The same things were measured in two ways. Each way mixes the same 9 hidden numbers, adds some noise and spreads widely along 5 directions of its own, which tell nothing about the thing.
(in the rows, 128 means zero)
Some things both ways: the first way, then the second way.
[126 116 141 153 142 110 121 175  72 120 158 115 106  99 146  67  73 140
 155]
[149 144 120 104 136 141 150 116 132 115 125  40 122 156 168 136 111 151
 120 109]

[119 129  27 132  87 111 131 189 126 121 177 110 105 133  80  55 116 149
 124]
[139 132 132  75 165 126 100 117  99 120 125 138 157 137 164 100 142 158
 146 147]

[121 131 137 136 135 155 146 144  96 139 174 172  89 106 108 140 164 173
  71]
[164 104 142 150 119  90 111  87 165 125  95 120 130 107 184 122 138  98
 111 140]

[169 107 162 110 145 131 110 148  60 132  95 165 123  71 165  98 102 131
 127]
[142 127 143 137 132 154  66 126 141 101 116 100 135 125 103 149 120  96
  92 142]

[131  97 165 166 173 162 119  94 123 137 132 142 109 132 116 117 116 168
 101]
[131 125 141 115 121 108 178 107 146 156 118 106 116 142 200 109 134 176
 155 139]

[128 130 141 119 117 195  86  94 110 119  88 138 160 145 117 123 121 119
  99]
[111 108 136 128 120 137  82 162 109  95 122 169 133 107 126 159 150 149
 137 192]

[151 175 147 156 145 209 113 100  98 130 121 104 107 171  98  92  96 114
 180]
[141 143 115  68  77 142 133 163 140 128 124  93 147  83 181  96 108 117
 119 163]

[ 87 122  64 135 114 146 110 198  74 107 127 136  95 116 114  57 124 119
 153]
[165 119 112 148 115 130  96 125 124 128  96  85 135 120 157 183 142 128
 128 152]

[148 111  66 139 104  84 153 188 149 130 136 144 107 114 104  84 103 165
 121]
[114 149 150 106 143 151 100 159 138 133 112 138 108 168 118 115 144 153
 146 173]

[155  93 121 112 124 133  88 173  59 126  96 190 110  80 112 130 133 107
  84]
[ 95 134 106 111 147 145 148 152  95 117 111 130 107 141 136 137 127 132
 132 153]

[107 139 103 151 131 119 134 154 151 119 170 115  80 133 125  82  86 202
 171]
[129 119 103 146 159 131 138 109 102  78 122 107 141 116 156 125 140 129
 101 148]

[136  68 139 124 168 132 126 142  83 149  91 156 102 105 117 114 111 141
 120]
[143 132 121 138 120 132 154 125 156 170 108 105 115 144 144 132 140 154
 135 139]

[117 128 194 140 177 164 101  71 104 169 110 146  76 111 178 117 113 120
 125]
[154 125 124  71 129 149 147  91 125 161 125  82 164 149 173 159 107 164
 124 144]

[161 122  89 135 139 171 114 142 118 140 114 102 127 127 118  59  67 146
 180]
[144 135 115 144 124 139 153 121 155 141 124  93 117  85 133 132 108 122
 119 122]

[150 113 143  94 149 194 106 137  41  96  78 148 140 140  99  93 118 155
 172]
[145 106  83 212  95 114 131 145 128 124  95 128 124  61 147 136 156  79
 107 141]

[ 95  97  56 169 150 118 141 124 202 165  80 146  66 132 155  64 104 169
 156]
[133 121 130 117 138 151 129 115 131 152 121 122 142 154 121 156 125 145
 117 143]

[141 143  77 102 105  67 169 170 176 138 141 117  92 109 143  97  63 198
 170]
[119 146 106 151 168 177 117 152 120 106 129 126 124 124  68 126 122 110
  94 139]

[103 113  71 169 125 133 118 152 108 117  83 113 132 129 113  55 105  94
 135]
[116 159 106 109 167 144 115 176  98  95 102 104  85 157 137 151 140 154
 161 163]

[ 94 136  93 158 120 142 132 133 187 156 183 120  81 124 130 124  92 183
 119]
[143 115 150 119 123 141 158 105 159 139 142 103 141 128 157 151 108 174
 126 146]

[118  72  98 181 177 117 158 131 145 148  96 137 101 127 114  74 107 179
 125]
[142 152 137 143 128 114 150 139 175 170  97 100  74 149 154 112 142 159
 168 132]

[135  92 143 145 181 142 129 124  79 140  64 140 106 111 108 128 101 112
 124]
[155 141 126 167 134 143 104 134 165 128  91  99 120 151 135 130 164 138
 119 190]

[108 137  57 132  78 134  95 161 124 111 149 122 123 130  56 129 127 101
  70]
[117 126 103 149 162 119 135 119 101  85 117 124 122  97 152 104 150 129
 124 144]

[124  94 148 154 156 135 141 138 138 130 105 184 101 113 135 138 120 181
 107]
[ 97 108 126 117 141 134 159 148 110  84 124 150 124 179 157 129 127 134
 100 157]

Other things, the second way, with their names:
z567: [163 129 165 151 100  99  98 129 155 163 108  87 104 142 174 117 138 132
 164  73]
z613: [143 142  81 144 203 119 160  98  97 107  77 101 112 152 184 126 153 123
 133 159]
z730: [124 125 112 127 136 155  97 158 113  95 103 141 140 143 130 146 149 122
 107 202]
z416: [138 120 135 136 118 142  90 169 114  87 117 135 150 140 156 123 147 122
 115 169]
z484: [111 136 125 127 142 154  91 151 112 114 107 119 112 153 108 156 149 144
 132 173]
z513: [118 159 125 145  83 138 100 188 137 158 106  90  92 127 124  77 165 133
 151 126]
z617: [157 115  93 144 125 119 126 100 133 163  82 116 148 148 166 139 180 143
 116 179]
z73: [125 143  82 154 113 133 158 151 137 161  92 103  96 109 138 117 154 124
 134 152]
z42: [119 139 109 174 145 141 121 150 137 130 102 117  84 127  96 159 152 140
 138 157]
z273: [132 103  68 175 121 109 169  93 152 146 105 125 123 120 119 132 171 140
  79 144]
z77: [151 123  78 163 151 133 164  88 124 126 113  81 136  92 141 139 126 109
  91 115]
z464: [102 136 117  94 133 158 147 146 119 158 119 118 102 155 109 169 109 145
 137 135]
z405: [130 113 113 154 102 127 132 100 138 148 135  85 124  93 106 131 119 112
  92  64]
z244: [160 139 110 139 161 133 135 132 130 129 103 115 127 145 154 125 130 118
 128 134]
z572: [139 118 108 160 147 126  89 136  92  80 108 137 155  99 158 101 165 105
 110 161]
z302: [160 136 130 156 109 123  57 140 161 133 107 122 129  74 114 107 161 116
 128 155]
z723: [122 101 102 137 145 125  92 107  84  95 123 141 162 111 127 136 166 137
 100 154]
z228: [115 118 105 150 121 125 124 119 123 119 130 123 124  76 110 114 139 118
 101 114]
z10: [159 108 124 164 103 161 165 155 139 149 119 141 175 161 173 130 129 120
 102 168]
z455: [167 121 117 106 119 121 135 129 131 124 141 111 157 111 166 107 104 114
 108  81]
z543: [152 116 132 118 164 132 194  88 110 130 132 110 164 129 217 123  98 145
 135 125]
z188: [135 132 117 145  98 142 100 149 142 115 123 101 130  77 117 106 128  94
  98 131]
z156: [118 114 116 144 131 130 170 111 127 133 126  99 112 140 136 147 113 128
 106  96]
z471: [140 132 108 164 132 118 120 118 143 159  87 116 108 128 140 133 177 152
 144 171]
z419: [150 151  93 136 150 130 153 152  90 158 105 117 133 123 180  74 139 107
 155 103]
z29: [113 101 145 124  54 128  81 144 132 174 121 138 145 132 127 142 174 164
 134 161]
z45: [125 147  88 139 159 141 163 138  82 187 112 116 116 153 133 121 147 150
 165  96]
z704: [113 129  97 149 184 106 160  86 119 131 105 137  95 102 134 125 156 158
 145 148]
z134: [141 111 138 122 119 129 176 116 129 115 126  95 147 156 209 118 109 131
 111 123]
z628: [146 140 119 147 162 136 185 128 148 125 107 109 107 143 171 121 110 120
 127 140]
z965: [130 106 121 166 133 110 156 119 142 111 112 144 123 123 170 121 153 144
 120 167]
z604: [127 137 136 159 129 124 102 156 147 120 107 136 102 133 126  98 156 125
 135 147]
z739: [130 157 109 124 150 140 114 160 130 104 102  89  90 138 134 138 147 153
 147 169]
z31: [121 134 120  87 136 123 123 142 112 107 115 130 131 145 170 105 150 163
 139 174]
z658: [103  92 138 154 129 117 120 111 102  94 137 149 140 113 138 118 136 115
 101 113]
z945: [148 117 136 156 115 112  96 121 142  72 106  83 124 103 176 121 136  97
 103 142]
z102: [111 101 147 100 109 111  74 111 113  92 133 156 160  85 142  77 133  88
  86 128]
z21: [125  99 140  84 139 130  87 128  81  92 120 169 177 149 172 124 127  98
 102 154]
z335: [147 133 126 118 102 132  94 166 119 149 116 116 137 162 145 121 150 137
 140 115]
z913: [131 145 118 102 117 128 178 151 149 121 120  86  97 130 171  91  90  97
 112  96]
z940: [134 138 112 129 118 141  97 136 146 127  94  98 112 106 124 148 146 128
 121 186]
z775: [142 121 141 166 124 115 165 108 182 143 105 116 105 123 164 118 131 134
 124 153]
z208: [128 146 131 105 142 155 142 148 113 119 125  92 131 155 164 115 121 150
 138 148]
z201: [135 164  62 155 200 141 166 159  94 134  80 131  92 114 151 134 155 137
 175 181]
z659: [129 127 110 158 115 128 140 128 131 103 124  80 115  93 143 106 117  92
  95  93]
z413: [128 147 147 127  71 143  43 187 148 112 111  80  97 101 109 135 135 109
 132 138]
z263: [120 142 126  96 142 136 126 139 146 113 123 122 101 101 124 144 117 154
 138 168]
z690: [ 98 131  87 137 135 128 133 141 103 122 104 128  95  95 116 141 148 125
 130 151]
z229: [124 129 115 108 159 140 147 129 104 117 117 136 138 147 161 116 133 139
 127 160]
z806: [162 135  76 170 116 125 194 119 152 176  95  96 126  93 165  91 121  74
 101 102]
z502: [142 120 142 163  59 135 112 155 174 165 130 107 134 112 125 123 162 175
 133 153]
z707: [139 113 127 129  83 106 113 119 129 136 130  93 139  94 158  95 130 108
 108  75]
z906: [152 127 147  73 134 145  84 135 134 125 131 132 163 165 138 131 122 149
 119 147]
z279: [156 138 118 157 147 152 171 144 141 187  96 127 120 178 155 155 133 145
 153 153]
z355: [100  98 143 126  71 120 149 156 119 106 156 131 125  62 159 132  99 128
 129 106]
z388: [120 141 121  59 148 140  86 148 103 137 107 166 149 162 135  79 149 120
 125 166]
z557: [137 118 158 134  54 119  72 155 151 111 124 101 140  92 162  83 142 103
 109 133]
z582: [137 124 143 114 118 128  76 151 102  91 131 121 159 126 164  80 143 118
 120 124]
z403: [142 134 142  73 139 135 135 123 116 132 121  93 143 175 188 117 116 153
 140 127]
z840: [150 117 113 100 125 117 186 108 111 158 105 104 147 165 224 123 117 129
 133 120]
z430: [119 115 125 197 137 123 141 126 122 116 116 115 105 117 142 143 153 147
 140 135]
z92: [111 149  89 138 153 142 161 155  98 136  91 112  93 145 151 127 149 133
 150 161]
z255: [108 121  95 144 129 131 119 133 107  93 131 123 129  87 109 106 141 108
  89 121]
z8: [136 139 143 126 121 106  98 144 137 150  93 117  97 144 167 129 170 174
 185 162]
z638: [126 134  78 120 107 149 171 157 120 160 117 103 117 113 128 143 114 117
 116 117]
z169: [155 130  98 170 143 118 126  95 140 120  95  70 113 114 142 135 145 109
 103 116]
z908: [150 133 131 117 139 128 166 126 128 149 128  99 128 161 183 128 117 161
 151 101]
z745: [142 119 120 134 117 126 130 118 124 119 102  96 139 146 182 115 139 108
 105 144]
z783: [163 112 140 150 131 110 137  73 122 159 131  96 160  92 191 112 141 161
 152 103]
z527: [128 145 107 117 124 138 138 149 125 186 119 121 108 121 112 122 120 124
 145  87]
z498: [108 153  90 160 148 122 131 160 133 111  97 116  62  90 105 117 144 110
 136 133]
z995: [120 138 129 127 100 177  87 207 112 125 141 131 139 145  88 125 124 120
 116 123]
z230: [131 109 130 129 121 100 121 102  90 155 110 114 149 162 193 109 180 175
 156 124]
z829: [126 112 109 120 117 131 101 109 139 121 106 126 147 139 120 125 164 133
  80 180]
z157: [121 142 119 176 129 135  82 140 125 138  81 115  95  78 116 124 156  85
 139 160]
z314: [134 136 132 145 161 140  69 122 129 158  92 156 130 135 105 139 182 160
 157 203]
z585: [106 141 156 101 119 132 103 150 129  99 141 110 124 133 142  65 137 147
 125 127]
z922: [154 115 121 208  76  99 136 121 157 191 118  82 103  84 139 133 160 148
 153  68]
z784: [101 126  91 110 142 111 168 103 116 124 116 112 101  96 142 121 130 135
 121 127]
z843: [117 133 153 166 130 120  53 132 147 109 105 135 100  90 104 105 170 129
 137 166]
z415: [132 110  97 174 156 121 130  96 111 122  96 132 135 124 140 141 171 132
 111 169]
z702: [124 138 156 145 160 150 103 152 144 138 108 158 108 167 113 144 149 164
 160 187]
z360: [111 127 171 124 128 130  62 130 153  77 137 116 104  95 100 121 125 132
 117 139]
z516: [134  92 131 112 115 128  82  78 111 128 114 137 191 124 150 132 165 140
  90 186]
z493: [125 118 109 178 142 103 138 114 141 131 104 146 102  95 125 101 145  94
 110 114]
z542: [125 126 141  66 158 133 167 118 105 119 143 106 129 183 176 141  88 161
 138  92]
z544: [129 126  81 158 163 129 136 101 110 111  95 123 123  69 131 125 130  72
  95 144]
z889: [136 138 105 147 120 105 156 112 144 167  95  83  88 118 160 121 151 146
 152 122]
z443: [123 140 124 157 117 141  85 147 125 159  96 114 120 129 123 125 193 176
 163 191]
z137: [144 127  99 159 145 109 150  89 143 139 100  91 110 110 151 125 155 144
 125 137]
z779: [142  95  67 177 133  99 141  89 137 100 116 119 119  63 107 159 137  97
  69 102]
z550: [149 162 146 132  79 137 117 176 176 153 123  64  95 108 145  88 114 124
 148  99]
z533: [146 116 161 140 111 142  63 143 165  88 132 130 146 130 110 122 131 116
  87 151]
z635: [125 117  95 148 164 124 147 104 112 102 126 122 129 123 125 125 141 135
  97 119]
z98: [ 98 133 119 100 127 121 130 134 113 128 115 131 116 128 146  81 146 133
 127 142]
z389: [122 129  84 159 140 109 145 119 128 145  91 123  89  80 130 138 152 125
 140 146]
z501: [ 88 144 139 141 112 167  72 180 139  74 143 107  97 105  49 111 124 106
  88 128]
z927: [143 145 141 114 120 150 159 157 155 143 123 104 122 156 165 122 115 157
 145 154]
z561: [155 137  83 160 156 118 119 116 122 147  79  96 111 151 142 148 178 145
 138 149]
z130: [117 109 122 108  94 136 144 148 119 123 145 150 162 108 155  98 127 131
 104 143]
z433: [147 129 135 130 139  97 129 113 141 135  95 122 117 144 193 104 159 149
 152 153]
z119: [130 108  91 153 135 131 153  87 109 111 120  88 144 101 142 137 130 112
  80 117]
z17: [152 109 129 165  68 117 111 123 189 119 118  82 129 128 134 119 153 130
  75 133]
z491: [158 114 152 123  90 134 112 113 169 106 132 102 170 102 168  85 116 101
  75 145]
z801: [117 135 122 137  73 139 109 174 126 146 108  98 111 130 137 105 147 113
 126 127]
z91: [125 146  89 180 140 132 157 142 145 120  85  75  60 109 125 144 120  79
 114 119]
z925: [146 146 117 205 144 102 132 115 165 140  90  91  66  62 142 122 156 132
 165 135]
z145: [131  98 132 128 108 113 174  93 126 134 134 126 163 102 199  87 122 126
 106 126]
z907: [140 136  62 196 134 118 170 125 135 150 104  95  94  76 119 121 157 122
 122 110]
z203: [151 145 114  98 157 140 126 146 119 157  97 120 120 169 154 149 126 135
 154 139]
z776: [129 131  90 165 132 122 144 120 136 148  73  96  82 125 137 175 151 121
 130 163]
z817: [117 137 112 140 147 124 104 138 120 114  92 121  96 121 133 131 164 143
 144 175]
z89: [ 97 146 109 132 167 143 111 148  85  93 106 124 111 134 129 100 159 132
 132 166]
z233: [138 123  84 148 177 126 185  87 129 107 112 107 123 114 150 133 119 117
  92 132]
z695: [123 148  93 127 146 140 184 116 118 145 120  78 115 124 145  84 117 118
 111  90]
z106: [149 138  86 130  90 128 110 127 134 186 103  85 119  56 118 141 129  98
 130 106]
z173: [131 142 128 168 125 121 129 159 144 144  92 112  71 113 142 128 125  92
 152 113]

Some of these things the first way, each followed by its name:
[130 153  91 118  94 118 127 168 122 115 148 122 102 132  93 112 103 132
 135] -> z188
[114 106  70 134 142 152 111 116 112 140  76 119 116 148  85  84 121 102
 117] -> z302
[119 137  89 157 104 157 101 182  74  93 150 131 129 116  80  94 119 114
 115] -> z945
[128 127  75  90  90  98 117 124 130 107  59 113 156 158 108  73 111  95
 114] -> z45
[115  78  23 155 118  98 152 185 178 149 116 155  91  97 105  93 119 181
 111] -> z702
[ 78 174 132 160 120 108 167 110 166 128 174  93  91 148 135 115 102 156
 117] -> z739
[165  81 100 121 132 154  83 165  38 123 122 134 148  89  68 106 112 110
  89] -> z925
[ 98 153 112 149  95 121 112 127 119 107 108 129 131 142 125  98 126  78
  92] -> z413
[143  93 149 132 172 126 132 146  96 137 122 170  78  96 138 118 120 186
 129] -> z229
[131  86 160 101 147 104 127 159  61 136 139 167  87 100 107 143 130 152
  91] -> z471
[122 119 115 171 121 114 108  95 168 122 107 115 137 155  98 112 104 110
  83] -> z585
[ 78  95  70 201 152 142 106 122 161 124  78 153  82 159  92  83 141 128
 129] -> z557
[149 139 120 106 127 123 156  89 160 129  81 108 142 173 156  41  90 169
 166] -> z527
[140 144  54 112 107 149 141 164 100 132  86 133 106 142  52 119 136  93
 128] -> z806
[110  96  89 156 145 138 134 157 114 160 108 178  74  69 103 175 154 124
  52] -> z628
[104 134  25 167  98 144 135 129 173 122  70 143 137 141 101  80 157 110
  91] -> z173
[136  89 114 107 130 125 111 172  54 132  95 174  92 103  73 142 134  92
  95] -> z73
[141 105 112  97 119 112 143 199  56 131 151 153 108  89 120  87 116 151
 116] -> z906
[148 105  77 145 128  90 116 172 123 109 117 139  98 124 105  69  95 159
 154] -> z89
[176 130 189  79 115 122 117 131  81 136 119 175 131  87 172 130 111 128
  92] -> z464
[115 103 199 141 175 151 101  44 135 156  48 166 125 118 182 143 122 128
  78] -> z156
[101 102  41 166 110 103 124 184 113 120 115 137 104 115  77  98 130  96
  83] -> z550
[111 182 121 109  93 142 153 126 130 110 146 102 117 189  75 118 114 113
 128] -> z617
[173 126 189  98 113 101  99 110 104 121  87 144 164 101 151 150  76  99
  84] -> z501
[139 142  97 128 108 155 121 154 115 108 116 176 117 128 122  81 151 156
 123] -> z21
[106  75 116 196 171 132  99  90 177 164  97 147  99 113 162  88 105 162
 103] -> z360
[ 96 121  79 178 151 142 143 103 187 145 125  81  92 181 114  54  86 161
 169] -> z137
[101 113  54 145 107 110 134 159 143 137 112 144 101 124  86 119 135 109
  80] -> z498
[120  98 186 125 147 143 121 129  72 119 103 132 141 141  92 144 100 103
  97] -> z17
[159 122 165 115 126 138 106 136  92 139 166 148 108 117 119 117 110 148
 107] -> z784
[135  63  72 154 133 112  90 152 118 140  96 164 106 103  90 101 131 130
  82] -> z843
[164 157  87 101 108 163 110 101  79  84  39  90 190 175  72  60 117  75
 142] -> z419
[177  87 158 121 164 160  98  97  96 151 110 130 135 119 124  98  91 155
 119] -> z704
[110  78  66 131 135 145  83 170  64 113  78 167 101 107  66 114 147 102
 102] -> z572
[133 155 165 139 125 167 116  78 108 116 119 105 151 168  95 126 112 103
  98] -> z31
[179 125 173  93 133 149 144 141  76 109 130 124 168 117 132 100  72 169
 140] -> z533
[119 109  80 138 126 125 116 133 168 138 120 125  99 154 117  69  89 170
 160] -> z228
[100  41 123 142 153 119  65 123  67 109  60 178 117 133  93  89 156  94
  73] -> z230
[ 83 139 113 149 125 103 162 128 189 156 145 138  50 164 112 136 119 153
 120] -> z829
[100 133  96 132 139 142 137  88 161 130  88  78 124 190 102  77  78 139
 172] -> z907
[138  72 182 119 191 170  76  73  81 127  46 143 128 143 153  67  93 144
 169] -> z723
[133 117  64 147  94  92 127 177 154 124 149 151  90 140  72 101 129 140
 101] -> z98
[ 73  99  76 157 122 130 145 165 161 141 170 164  59 123  74 164 144 188
  79] -> z965
[122 159 126 119  97 127 127 114 164  90 156  95 156 158 123 101  82 191
 132] -> z430
[141  96 101 131 129 130 134 195  69 129 136 160 106  81  92 137 115 137
 103] -> z927
[137  96 144 106 174 147 103 124  59 149  75 158  76 116 154  51 118 132
 179] -> z106
[ 99 110  70 176 134 123 139 191 139 122 164 168  64 108 112 101 124 191
 130] -> z134
[145 164  94 103 106 177 158 150 132  96  94 116 142 165  83 122  90 163
 179] -> z10
[ 83  66  88 166 165 117 111 148  97 150  73 159  68  97 118  92 134 103
 113] -> z169
[113  53 103 110 140 132 118 167  85 156  93 160  89 126  58 142 116 102
 102] -> z273
[138  74 125 137 174 164 103 119  91 152  82 158  97 120 120  84 121 143
 135] -> z389
[168  78 106 157 156 208  55 115  87 129  56 157 135 137  71  95 117 109
 131] -> z145
[153  83 117 139 170 165 126  80 141 150  40 146 142 148 119  88 121 151
 126] -> z493
[107  78 137 142 172 156  95  87 120 150  48 162  96 132 123 125 129 123
 110] -> z415
[119 140  84 118  84 118 107 176 139 126 178 149  74 146  89 106 122 145
 128] -> z516
[158 143 136 100 104 125 114 109 136 112 113  97 164 162 147  47  62 147
 169] -> z405
[120  93  90 164 161 124 125 141 132 128  70 157  82 125 122  79 117 145
 158] -> z92
[ 89 140  61 151 126 121 138  61 235 160  81 113  94 177 118 103 127 135
 108] -> z314
